The rows are grouped in 3 different ways at once. Each group adds its own fixed numbers to the row, and there is some noise. The rows also spread widely along 12 directions, which tell nothing about the answers.
Some rows, each with its group in each grouping after it:
[-18   2   2  13  24  -4 -30 -31   1  -2  -7   2  -4 -15   5   8  11 -11
  14 -13  -7   1   0  -4  -8  29  -4 -12  18   9 -20 -10   2   4  18 -21
  -1   2]	K319 K296 E
[ -8 -12  18  13  19  -4  -9  -8  -3   4  -3  -6   7  -8   7   3  14 -13
  14 -27   5  -1  12   8  26 -10  -1   4  -7  -9   2   1  11 -14   1  -1
  -4  -6]	K149 K863 M
[-30   1  -8 -34  36  13 -29 -15  32  12  19 -30 -27   3  23  37 -16   2
  21  29 -26  16  -4  22  10  10  15  -6  40 -23   9  15  11  25 -20  -5
  -3  -9]	K149 K438 E
[ 29 -15 -34   5   0   4  14 -14 -10 -23 -14   5   2 -21 -28 -25  17 -13
  10  19  -5   0   5  13  -9  38   0   8  -3  25  16  -6   0   3  10   1
  23 -24]	K427 K468 R
[-19 -11  -2 -29  12   3 -17   3  20 -13  -1  -4  -4  -5  -7   7  -3   4
   6  11   1   3  12  25   9  19  11  -2   8 -25   9  20  12   9   4  -4
  -2   4]	K427 K863 R
[ -9  13  -2  14  -5 -21 -11  22  -9  10  -9   1  17 -15  -6  11   3 -10
   1   5   6  13   7   6  14  -9 -27  -6  13  -3   0  25  -4  -9 -22 -15
  -5 -13]	K319 K438 U
[ 20  -2 -21 -10 -15  12  13   0   7 -25 -14 -13  14  -6 -25 -24   4  -5
  20  -2  -4  -2  26  25  19  19  -7  19 -10  -8  17  14   3 -10  -6  -4
  23 -41]	K427 K296 M
[ -9  -2   1  -9  15  26 -17   4  15   2   7 -16   8  -6 -13   6  29 -15
  13 -43  -3  25  16  24  11  -7 -16   7  18 -35   3  15  15   2  -6   4
  18 -20]	K427 K468 U
[-25 -17  10   9   5 -12 -18  23  -7   6 -13  15  22 -11   1  -2  36 -24
   7 -38  12  19   0  12  26 -19 -24 -23  33 -22  -8  26  26   2  -7   5
   0   6]	K319 K468 M
[-14   0  -9  -2  -5  -9  12   0  -5 -12  13 -14  31 -12 -13   4  31 -29
  -3  11  20  13 -17  31  21  20  12  12   2 -22  18   5   2   8   3  -2
  31 -21]	K149 K438 M
[ 11 -22  -3   6  24   2   7  12  -3  -1   2   1   5  -5  -6  13  40 -14
 -15  -3   6  25  -6   1  10 -23  -8 -14  19 -10  10   8  12   8  -7  16
  10  -4]	K319 K438 U
[ 32  -6  -7   4  17  19   9   4  19 -15 -10 -10 -15  -2 -24 -14  15  11
   9 -29  -3  11  33  -3  14 -11 -12  -3   7   1   1  11   9 -15   8  -4
   8 -27]	K319 K438 M
[  4  20   0  18  -9  -1  10  28  11   7 -10  17  21 -10 -13 -12  35   5
  12 -39  -5  16  31  22  16 -10 -15   4  -3  -4  -5  41   0  -5   5  -1
  12 -27]	K427 K863 E
[-19  -5   6   7  -6 -14 -31  -9 -15  -3  -7 -22  28 -21  -6  -6  -5 -31
  29 -23  11 -10  19  26  24  14 -20  22  -4 -18   6   3   9 -14 -14 -12
   7  -8]	K427 K296 M
[-22  22  18  33  21 -12 -12 -17   3  15  -3   8   8 -13  16  21  26  -6
   7 -29  -3   7   3  -7   9   5  -3  -7   9   2 -19   3  -6  -6  16 -22
  -1  -9]	K319 K296 E
[  4 -19  -2  -3  10   2   6   5  18  -9 -22  25  -2  -4   5 -13   3   8
  23  13  -3  -1  12   6  30   6  12 -20  30  -1  -3  26  24   2  -2  -7
 -13 -20]	K149 K296 U
[ 24 -14 -13  -7   6   1  14  19   3  -9   2 -11   2   9  -8   3   8   0
  -2  16 -15  14  15  22  16 -24  -3  10 -18  -3  26  18   0  -2 -19  21
  10 -19]	K319 K438 E
[ -9  -6 -18 -25  16   2 -17  -3  13   1   5 -37 -14  -5  -2  14 -21  -5
  20  28 -20   9  10  38  10   3  -4  14   6 -13  24  18   9   8 -28   8
   6 -16]	K319 K468 M
[-11 -28   3 -32  -5 -14 -13   3 -21 -43  -3 -20  21   5  -9   7 -16 -26
 -14  32  19  -6 -10  14  17   9   6   1 -21 -36  24 -11   0 -11 -17   0
   1  -1]	K319 K296 E
[  0   7   2  15  27  -9 -30 -27 -12   1  -8 -25 -15 -20   8  13 -18 -15
  22  -2  -6  -7   6 -15   1  12 -15  -5  12   7  -5 -15  -4 -17 -15 -24
 -14 -14]	K319 K863 E
[-31 -10  25  18  -9  -9 -19  -9  -9  -5 -20  35  43  -4  20  -5  24 -21
  18 -36  10  -9   1   6  37   8  -5  -3  -1 -14 -18   4  11 -17   6 -14
  -7  -3]	K427 K296 U
[-27  26   6   0   2   2  -4   2  23  -6  -5  21   7   1  -3  10  13  14
  -2  -8  -4  13   4   9   5  17   4 -10   5  -8 -18  23  -8  -7  21 -26
  -4 -19]	K319 K468 U
[-27 -12   6 -10  35  22 -38 -18   5  30   5  -6 -12  12  41  39  12 -10
   6 -14 -33  19  -6  -4   4 -27 -19 -17  23 -16   3  -7   6   9 -32  11
  -7   7]	K149 K863 U
[ -1  -5   5 -24  11  12 -13  16  26  -6   1 -21  -4   7  -1   9 -17   7
  19  -3  -7   9  30  24  35 -22  -5   8   3 -30  10  32  11 -12 -23  -4
  -9 -20]	K319 K438 U
[-21  -9 -16 -33 -13   1 -24   1   6 -20 -10  -1  14   0  -9  -1 -20  -5
  11  32  -6  -3   7  33   7  31  -4   5   3 -20  10  17   3   7 -16  -9
   3  -7]	K427 K296 U
[  9  -2   1  -2  20  13  -3   0  29  -3  -4  -2  -9 -10 -14  -6   5  15
  23 -12  -8   4  34  25  14   6   6   9   1  -6  -1  24  13  -1  11  -2
  -2 -20]	K427 K863 U
[-34  -7 -12 -10 -10  13 -30 -19  11  -9  -5  27  28  -2  -5 -10  26  -9
  14 -13 -15   3   2  40  -9  43  -3   8  -5  -1 -12   8   5  18  27  -5
  20  11]	K427 K296 U
[ 22  -9   5   0  13  13   7 -10   0 -22 -13  -1  -5  11   5  -3  -1   0
   6 -14 -11   0  12 -14  20 -12  -1  -3 -15  -2   4 -10  -3 -29  -5  -3
  -7 -33]	K319 K468 E
[  5  -8  -8   0   3  -5 -21   6 -14 -11  -9 -16   8 -14 -14  -7   0 -19
  12  -9   2   4  13   9   3   1 -25  -1   1  -7   7   4   4  -8 -17  -3
   3  -8]	K319 K863 E

New rows, each followed by its group in each grouping:
[ -9 -11  10  -7  22   3 -14 -34   9 -21   8 -23  -1  -7  -3   9  -7  -9
  12  -1   2 -11  15  17  16  21  21  23 -25 -15  12 -14  -1 -13  15 -11
   4  -6]	K319 K296 R
[-11 -19  -7 -10  -1  -1 -19 -15  -8 -19 -17  13  13   1   8   0  -3 -13
   7  20  -6  -5  -9   4   9  20  -5 -11   4  -1   0  -5   3  -4  -9  -9
  -3  -2]	K319 K296 U
[-19 -12  19   0  21  -2 -28  -2   0 -11 -12  11   3  -8  -3  11  10  -8
  -4 -19  21   4  -2 -17   9   9  -8 -24  33 -20 -20  -2  11  -9  11 -22
 -16   6]	K427 K438 U
[  8 -25   1 -11  13  26 -12 -24   9 -23  -6   0   2   9   0 -13  -1  -5
  20 -15  -8  -6  15   6  21   8   6   5  -8  -6   2 -13  10 -17   7  -7
  -2 -15]	K149 K438 U
[  0 -12   1   9   5  -4 -11  -5 -17 -10 -10  -9  17 -23 -12  -6  15 -29
  10 -19  20   1   8  -4  17   9 -14  -5  17 -16   8  -5   9  -9  -9 -13
  11 -13]	K149 K296 R
[ 19 -11 -18 -12  -7   5  23  37   9  -9 -10  10   9   0 -13  -8  27   2
  -2   4  -6  19  18  20  23 -22  -9  -8   2 -12  22  40   8   4 -20  19
  14 -23]	K319 K863 R
[-16  14  19   6  10  -4   8   7  18  -9  -3  17   9  -9  -8   5  22   9
  -4 -12  20   7   7   2  19  11  16 -14   8 -19 -15  19   2 -10  26 -24
  -7 -18]	K149 K863 U
[-13 -15 -17 -14 -11  11 -16  -1   2  -5 -17  28  15  12  15  -6   4  -6
  11  14 -22   4  -6  12  11  11 -12 -16  13   5   0  10   5   6 -14  -3
  -2  -4]	K149 K438 U
[ 13 -12  -1   8  21  -6  -8  -8 -13  -7  -2 -13  -2  -7  -3   8   9 -13
  -2   0  -4   5   5  -1  -1  -7  -8   1 -14   3  10 -11  -2  -8  -6   6
   1  -6]	K319 K863 E
[-11 -10  -4   4  13   2 -42  -9   3   9  -6 -11  -1 -13  -7  -8   2  -8
  28 -32 -17   2  29  28  -2   2 -28   8  -2   5  -4  10  12  -1  -1   1
   1  11]	K319 K863 M
[ -6   0   0   2   5  -2 -15 -16   4  -9  -3   1   5   3   1   6  -9  -2
   9   9 -11  -3   9  13   8  12  -2  11 -19   5   1  -1  -8 -13   2 -13
  -5  -7]	K319 K438 U
[ 25 -21  -4  26  27  -9 -16 -13 -23   3  -8 -20  -8 -24  -9   1   6 -24
  11 -11   3   1  16 -12   5 -10 -25   3   5  16  11 -14   4 -13 -14   0
   0  -2]	K319 K438 R
[ 20 -12 -12   5   2   7   1   7 -15 -20  -7 -14  20 -22 -37 -18  26 -24
   1 -15  23  11  13   5   5   6 -20  -1  11 -17  11  -1   8  -6  -6  -5
  25 -25]	K149 K296 U
[-30  14  10   2  -4   2 -24 -22   0  -8  -9  24  16  15  19  15   3  -1
  -6 -10 -12  -1  -8  -9   5  17  -6  -6 -17   3 -19 -12 -19 -21  13 -29
 -11   0]	K319 K438 U
[-12   3  -2  -7  14 -13 -19   9   2  -9  -3 -10  -5 -19 -21  10   2  -2
  -7   6  16   8  10   5  -4  16  -9 -12  13 -14   1  14   0   0   4 -17
  -3   3]	K319 K863 R
[ 28 -25   5  20  22   1 -11 -17 -21 -20 -12  -2   0  -8 -18 -12  13 -12
  -2 -25   8  -6  16 -17  -7   5 -13   3 -17  15  -2 -30   0 -22  19  -3
  -1  -1]	K427 K438 E
[ 32 -21  -2  11  21  -5  -4  -8  -9 -14 -15 -10 -12  -6  -3  -7 -13  -4
  16   7  -6  -7  19  -9  16  -9  -8   1  -7  17   9  -7   5 -20 -10  -1
 -13 -16]	K319 K438 E
[-17 -10  -8  -8  21  -1 -22 -12 -10  -3  16 -47   8 -21 -11  17  16 -40
  10  -7   8  18  -8  29   9   5 -10  15  14 -31  21  -5  13   8 -18   6
  25  -9]	K319 K468 M
[-27  -8  11 -14  -8 -13 -20   8   1 -13 -11   3  18   7   4   7 -10  -4
   1   1   3  -5  11  19  24  -1  -7   0 -14 -22   3  16   3 -12  -7  -7
  -8   4]	K319 K296 M
[ 25 -30  -6   2  10 -11  -3   9 -30 -19  -6 -11   8  -3 -18  -5   0 -19
 -14  16  11   1   4  -5   1 -10 -14  -3 -16   2  22 -16  -1 -12 -13   9
   2  -1]	K149 K438 E
[ -5 -11   8 -25   7 -13   7  11   1 -30   0  -2   4  11  -6  18  -5   3
 -26  36  15   1  -7   3  12   8  21  -4 -15 -22  14   2  -8  -8   4  -4
  -8  -8]	K427 K438 E
[  7 -27   1   1   9 -20   4   5 -17  -9 -17  12   6   0  16   5   1  -8
   2  32  -4  -6  -6   2  19  -6   4  -7  -9   6  16   2   4  -4 -18  15
 -14  -5]	K427 K863 E
[-10  -1  -5  -8   1  25 -43 -31   1  -5 -12  -2   4  10  11  -4 -13  -4
  24 -31 -36  -7  25   7  -6  15 -25  11 -19   4  -4 -15  -7 -15  -3 -10
   4  -6]	K427 K296 E
[  9  -5  -4 -13  -1  18   2   2   1 -36 -12  13  10   7 -30 -11  27   5
 -25 -22   8   7  11 -10 -14  19  -5 -12 -10 -13  -6  -8  -9 -10  30  -9
  18 -13]	K427 K296 E
[ 17 -34 -13  -9   5   0  -6  -9 -22 -25 -28  24  -8  20  12  -7 -12  -2
  -8  31 -24  -7 -10 -16  -5  -1  -9 -20 -17  26   9 -20  -5 -15 -12  11
 -17  -1]	K319 K468 E
[-37   0  -2 -22   5   0 -27 -26   3  -4   5 -12   8   5  27  24 -17 -16
  15  29 -17  -3 -13  19  13  26  11   3   5 -19  10  -4  -3   7 -18 -13
   1  -9]	K149 K296 E
[-22 -11   3 -22   2   7 -15  -5  12 -11  -4  26   6  30  18  15   0  11
 -14  18 -22   4  -4  13   6   0   6  -6 -24  -2   0   4  -8  -3   6   2
 -11  10]	K319 K438 U
[-14  -7   3   5   8 -12 -15   0 -15 -17   4 -13  21 -27 -31  -3  16 -29
  -2  -6  36   8  -5  13   3  24  -4  -1  13 -24   1  -2   8  -4  10 -17
   8  -7]	K149 K468 U
[-12 -10 -12   2  -1  -4 -12   1  -7  -9  -7  10  20 -11  -4   1  25 -23
   2   4   4  12 -15  10   9  14 -12 -13  25  -5  -2   7   8   9  -6  -5
  10  -3]	K319 K438 U
[ -1  -5  -6   6  11 -15  19  13  -5   4  -7  25   3  12  21  27  27   1
 -26  36 -13  18 -23 -11   8 -16   5 -24   5  11   8  10  -9   8  -9  11
  -2  -7]	K319 K438 E
[ -2  -2  -3  -1  14   8 -21 -27   7 -11 -14 -13  -8  -8  12  -1 -15 -10
  37  -6 -16  -8  12  -2  19  18  -4  -4  20  -3  -5  -3   7 -12 -12 -22
  -5 -26]	K319 K296 E
[-11  -3  10  -7   9  -7 -24   1   7 -15  -5  -8   1  -3   0   1 -15  -3
  15  -6   2  -3  17   9  20   3  -3  -1   2 -13  -5  11   4 -15   0 -18
 -14  -5]	K319 K438 E
[-10   6   6   4  -1   6  -8 -25  18 -14 -11  13  10   0   9 -11  -5   3
  34 -13 -14 -14  18  20  26  21  11  15 -22   3 -11   8   0 -21  12 -21
  -8 -22]	K319 K863 U
[ -4  -2  -9   7   3  -8 -16   5  -8   2  -5   6   8  -6 -19  -4  11  -2
 -10  -3   0   8  11  10 -14  12 -20  -3  -8  14   1   2  -7   0  15  -6
   8   9]	K149 K438 M
[ 14 -37 -16 -23  24  14   0  -2  15 -25  -6 -10 -14 -10 -19 -17  12  -5
  15   7   6   5  10  16  13  13  12 -14  28 -14  11   8  32  14   6  10
   7  -9]	K149 K863 M
[ -3  -1  11  16  21  -7   4 -27   4 -13  -9   8  -2  -4  14  10   9  -4
  10   2  -3  -6  -2 -12  19  16  19  -8   2   5  -8  -8   0 -11  14 -18
  -6 -20]	K319 K296 E
[-12 -11  -6 -21   0 -10 -17   3   2 -19 -20  15  -5   6  12   2 -22   6
   6  35 -11  -7  -2   4   9  14   2 -21   4   2  -1  13   1  -3 -11 -11
 -23   0]	K319 K863 E
[-15   5  -5   9   2 -11  -9  11   7  -2 -11  28   9 -12 -19   0  29   9
 -13  -6   0  12  12   9 -13  18  -8 -16   8   9 -12  22  -2  12  29 -11
   8  11]	K319 K296 R
[ 10 -21   8  -3  44  -2  -7 -21   1 -12  -3 -12 -25  -9  -6  20  -2   3
  -8  22   6  -1   0 -10  -6  11  13  -7   2  -1   5 -18   5  -5   9  -3
 -15  -1]	K427 K863 U
[ 20 -14 -10  29  -1 -23 -10   5 -35   8 -20   0  15 -21  -4  -6   0 -25
  12  11   2  -1   8  -1  11  -7 -35   5   0  22  13  -2   0 -15 -32   2
  -4 -11]	K427 K438 U
[  2 -10  12   0  18   7  -8 -11  15  -1  -6   1  -7  12  18  10 -12   9
  16  -2 -19  -3  19   6  30 -17   3   7 -15   0   2   7   3 -21  -7  -4
 -19 -13]	K319 K438 U
[-20   7  -9   0 -15  -3 -10   1  -3   9 -20  23  16   0  30   5   1 -12
  16   9 -14   2  -8  -8  30   6 -15 -20  27   2   0  16  -3  -6 -29 -18
  -6 -20]	K149 K438 R
[ -2 -12   9  -1  17 -26  20 -10  -5 -13   4 -21   8 -10  15  19 -13 -18
  14  51  10  -9 -10  16  44   8  38  13  -6 -17  29   3   5  -5 -21  -1
  -5 -31]	K149 K296 E
[-10 -13   0  10   3 -11 -10  -7 -22  -2  -1  -5  20  -8   4   9  13 -30
   3  -4  -1   5  -3  15  16  -4  -9  13 -20  -5  18  -6  -2 -10 -14   6
   8  -4]	K319 K468 R
[-13  -9  -9  -7   4  -7 -10   1  15  -9  -4  11   4 -14  -9  -9   1  -1
  18  18   4  -1  10  25  16  29  12  -3  17   0   2  23  12  10  13 -13
   0  -1]	K149 K438 R
[-41  16  22   9   0  -5 -21  -9  24   4  -7  34  14  14  19   8  10  17
   5 -28 -15  -2  11  15  16  11   5   1 -20   6 -26  18  -7 -12  37 -21
 -13   9]	K319 K438 M
[-19  -5 -10 -12   8  -6 -17  -6   0  -5  -9  -7   1  -7  16   9  -6 -19
  25  19 -12   6 -12  14  21  12  -1 -10  29 -12   5  12  11   5 -26  -7
  -4 -18]	K319 K468 E
[ -5   6  13   5   5   5  -4  -7  -2 -21 -14  16  10   3  -2   4  19  -2
 -13 -21  11   1  -1 -23   8   5  -5 -19  -4 -12 -15  -9  -8 -27  12 -25
  -7 -17]	K319 K863 U
[-28  14  13  20  15 -18 -20 -24   6  27   2   0   8 -14  28  23  -7  -5
  31   6 -19  -5   9  29  19  10   4  24 -15   9  -2  12  -4  -3  -8  -9
 -12  -6]	K427 K863 U
[ -6 -21  -6  -2   9   2 -18   1 -11  12 -16  21  -1  12  19  11   3   2
  -9   8 -27   5   9  -6  -4 -17 -21 -16  -7  15  12   0  -5   0 -18  12
  -7  13]	K149 K296 R
[  9 -26 -11 -12   5 -28  -1  26 -24 -14   2 -18  11 -14 -35   8  -8 -12
 -28  55  22   7   4  24  -6  -1  -7   3 -16 -11  34   7   1   6 -18  14
   4   6]	K149 K296 U
[ 11   1  -2  -9  -6  20  16 -10  14 -13 -14  19   4  30  17   3   0  19
   0   5 -33   0  16   3  20 -11   3   6 -38   4   8   5 -16 -23  -6   1
  -2 -31]	K319 K296 U
[ -3 -10   0  -3  43  13 -12 -35   9  -4  15 -30 -17  -2  13  30  15 -17
   7   2 -10  12 -13   0   6   6  14   0  16 -12   7 -19   4   7   0  -2
  10 -12]	K319 K438 E
[ 23  -9  -4  -6   8   8  12  14   7 -17 -11  -2  -3   3  -7  -7  11   5
   6  -6  -6   7  19   3  19 -15  -1  -8  -4 -10  10  16   6 -12  -9   5
   0 -28]	K319 K863 E
[-43   7   0 -12 -10  -8 -31 -14   4   2 -12  19  18   5  29  16 -11  -9
  16  20 -15  -3 -14  12  19  27  -6  -7  16  -6 -10   9  -4  -1 -15 -23
 -13  -4]	K427 K438 U
[ -3  -6  -5  -2  17  12 -25  -4  12   3  -5   2  -7   7   6   5   6   3
  11 -17 -26  11  15   9   0  -8 -16  -6   4   5  -5   9   3   1  -1   0
  -2   0]	K319 K438 E
[ 10 -16  -1  19   8 -21   1   8 -16 -13  -6  -9  16 -30 -21  -6  21 -28
   4  -4  29   5   4   3  23   5  -7  -2  14  -8   9   7  11  -7  -2  -8
   8  -9]	K319 K438 R
[-26  -5  15  16 -13 -14 -22  -3 -19  -5 -15  15  36 -15   6 -14   5 -32
  25 -31  14 -10   7   9  35  11 -11   4  -4 -12  -4   4   6 -24  -4 -20
  -5  -8]	K149 K468 R
[-35  19   6  28  -4 -26 -15  -8   0  26 -18  37  15 -13  29   8   2   0
  20   7 -16  -6   4   3  17  21  -5 -11  11  24 -14  22  -8   0   2 -26
 -14  -2]	K149 K296 R
[ 12 -14 -13 -15   5  12  -4  -5  -1 -26   2 -28   8  -9 -27  -7   7 -17
   4  -4   5   4  20  19   9   9  -6  14 -10 -21  23   1   4  -4  -6   0
  23 -16]	K319 K296 R
[-13   7  13  30  10  -9 -12 -11   6   8   2   7  21 -21  -6   1  28 -12
  17 -32   8   5  14  20  16  14  -3  17  -1  -1 -12  10   5  -6  21 -14
   6  -8]	K427 K438 U
[-12 -13  -7  -4  15  12  -7   4   7  21 -12  19   0   4  33  15  23  -7
  14   3 -25  19 -10   1  20 -19 -12 -29  39  -5   2  20  15  14 -33  11
  -4 -12]	K149 K863 U
[ 38  -8 -12  19   5   1   1 -11  -7 -16 -10 -19   5 -25 -32 -24  -2 -13
  27  -7   7  -6  30  10  11  15 -15  24  -9  13   9  -4   3 -21  -4 -11
   9 -32]	K427 K438 U
[ -1 -13  -4 -13   8  10   0   1   6 -16  10 -20  13   2 -22   3  26 -10
  -8 -14   1  14  14  32   8  -4   1  16 -21 -24  19   6   5   4   7  15
  29  -8]	K319 K296 M
[  3   5   7  -2  12  -7 -18  15  -5  -7   0 -28  -1  -9 -19   7 -12  -5
   2 -15   4   8  27  10   5 -16 -21   9 -13 -18   9  10  -3 -21 -13  -6
  -4 -14]	K319 K468 E
[ -8  -8  -3  12   8 -18  -2   8  -5  10   0  -1  14 -12  -3  10  23 -14
   0   8   3  11  -2  20  12   2  -7   5   6   0  10  14   6   9  -4   8
  12  -2]	K427 K438 M
[ 12  -5   8  36  35 -11   2 -34   6   1  -4  -5  -9 -25   3   3  10 -11
  30  -2   5  -4   5  -3  24  16  14   6  16  17  -9  -7  10 -10  13 -20
  -8 -22]	K319 K438 U
[ 21 -10 -12   8  14   4  13   4   4   0 -16  15  -8   0   2  -2  14   8
   4  11 -19   9  10   1   8 -12  -7 -12   0  17   6  13   3  -3 -10   9
  -5 -18]	K319 K863 U
[  2 -10 -18 -16   7  12 -33   3  -7  -1   5 -39   5 -15 -20   8  -1 -26
  10  -5  -1  17  13  20   0  -1 -36  11  18 -23  18   3   7   2 -35   2
  17 -11]	K427 K438 U
[ -5  -5   7  -3  18  14 -23 -35   7 -11 -11   7 -11   8  11   2 -19   6
  14   0 -14 -12  10 -13   6  19   1  -5  -4  11 -12 -20  -5 -22  11 -27
 -19  -8]	K149 K438 U
[-30  -8   5  -1  -4 -17 -38  15  -3  -5 -13  13  19 -11  -5  -9  -5 -11
  21 -15   1   2  13  28  14   9 -16  -6  10 -10 -12  28  14  -1   1 -11
 -13  11]	K319 K468 E
[-13  -5   2 -20  14   5  -4 -11   1 -14   6  -9  -2  15   5  23   3  -2
 -25  17   0   8 -12  -6   3   6   7  -7  -8 -15  12 -15 -11  -7   2  -7
   4  -5]	K149 K438 M
[ -7  -6   9 -12   4  -5 -15  14  18 -17 -13   9   2  -8 -20 -11 -11  13
  13  -3  11  -6  31  22  14  14   3   0  -6 -14  -7  26  10 -12  13 -14
 -18  -4]	K427 K863 U
[  7  11 -11   5 -15  19   8  11  11  -9 -17  23  20   1  -9 -14  33   1
   6 -30  -6  15  14   2  15   4 -19  -7  12  -4  -8  19  -2 -10   2 -12
  15 -34]	K427 K438 U
[ 26 -17 -13  -9   4  18  12 -10  -9 -41  -5 -12  10   2 -24  -6  22 -19
 -14   2  12   8  -6 -10   6   8  -3  -3  -7 -14  13 -22  -5 -17   1  -5
  18 -27]	K319 K438 U
[  7 -24   1   6 -11  10  -7   7   2 -33 -23  26  30 -11 -22 -43  31 -15
  25 -46  16  -3  22  18  26  10  -9  -5   0 -11 -13  15  24 -14  18  -7
   4 -11]	K319 K863 U
[ 12  -2 -28 -13  12  32  -8 -30  12 -12  -8 -14 -10   1  -1  -1   6  -7
  20   3 -29  10   6   5  -1  19 -11  -3  18   0   7  -6   2   3 -16  -7
  19 -34]	K319 K296 U
[ 10   7  12  17  -4  -1  13  13  -3 -16 -22  29  16   3  -9  -7  26   8
 -14 -26  10   5  11 -17  14 -10 -11 -16 -16  -1 -13   8  -9 -29  13 -14
  -7 -20]	K319 K863 U
[-21   9   7  14  30  -7 -39 -25 -10  25  -4  -5 -13  -2  24  41  -6  -3
  -8   4 -23   6  -2 -19 -17  -4 -27 -13   5  11  -8 -16 -15  -6 -16 -14
 -14   8]	K319 K296 U
[ -7 -17  -4   0  16 -15  16   4   6  -9  -5   7   6 -14  -3  -1  20 -12
  10  22  14   7 -12  18  28  14  23 -11  26  -8   9  18  21  10   6   2
   3 -18]	K149 K468 M
[  1 -17   3  -5  35   7 -30 -17   7   7   1 -21 -20  -7   7  15 -19  -5
  20   8 -10   2  14   1  10  -3  -8  -3  19  -3   5  -5  12  -5 -16  -7
 -15  -4]	K149 K438 U
[-10   7  16  17   4  -3 -16 -14  -4  -4 -19  33   7   9   8   1  -4  11
  -7 -11  -4  -9   8 -22   2  10 -10 -13 -17  19 -21 -13 -17 -29  21 -30
 -22  -1]	K149 K438 U
[  9 -12  -4   9   0 -16  12   9 -18  -7 -13  17  14   1   1   7  14  -7
 -16  26  -1   5  -8   2   7  -9  -6  -7 -22  10  12   2  -9 -10 -11   8
  -4  -7]	K319 K863 U
[-16 -13   5   9   0  -9 -27  -1 -15  -1 -12  18  22   1   2   3   9 -11
  -4 -10  -6   1   8   9   0  -3 -21  -3 -18   3  -4   0  -2  -8  -1   0
  -4  14]	K319 K296 U
[  3 -11   1  14  21  -4  -8 -17  -5  -9  -9   9  -2 -14 -11  -1   9  -5
   5   1   4   1   3   2  -2  21   2   0   0  10  -5 -10   4  -7  17  -8
  -5  -7]	K427 K468 U
[  0   4   3  11   1   1  15   8  -1  -5  -4   9  19   0  -3   6  29 -10
  -2 -12   1  16   0  10  22 -13  -3   1  -7 -12   5  13  -2 -13  -5   1
   9 -28]	K319 K468 U
[ 20 -34  -7 -21  18  19   5  -4  21 -32 -12  -3  -8  -1 -13 -17   6   2
  22   2  -3  -2  20  16  21  12  18  -3  15 -16   9  13  27   6   6   8
   5 -22]	K427 K296 E
[ -7 -10  -3   4   6  -6  -9   2  12  -9 -10  18  10  -7  -6  -6  13  -2
  11   4   1   5   6  17  16  12   1  -8  12   3  -9  19  11   2  11  -8
  -4  -1]	K319 K438 U
[ 11 -11 -10 -15  -7  17   6  11  -2 -16 -11   9  16  13 -11   1  19   0
 -17  -1  -8  13  11   6   3  -8 -15  -1 -17 -14  15   4  -6  -7 -11  10
  14 -18]	K427 K296 U
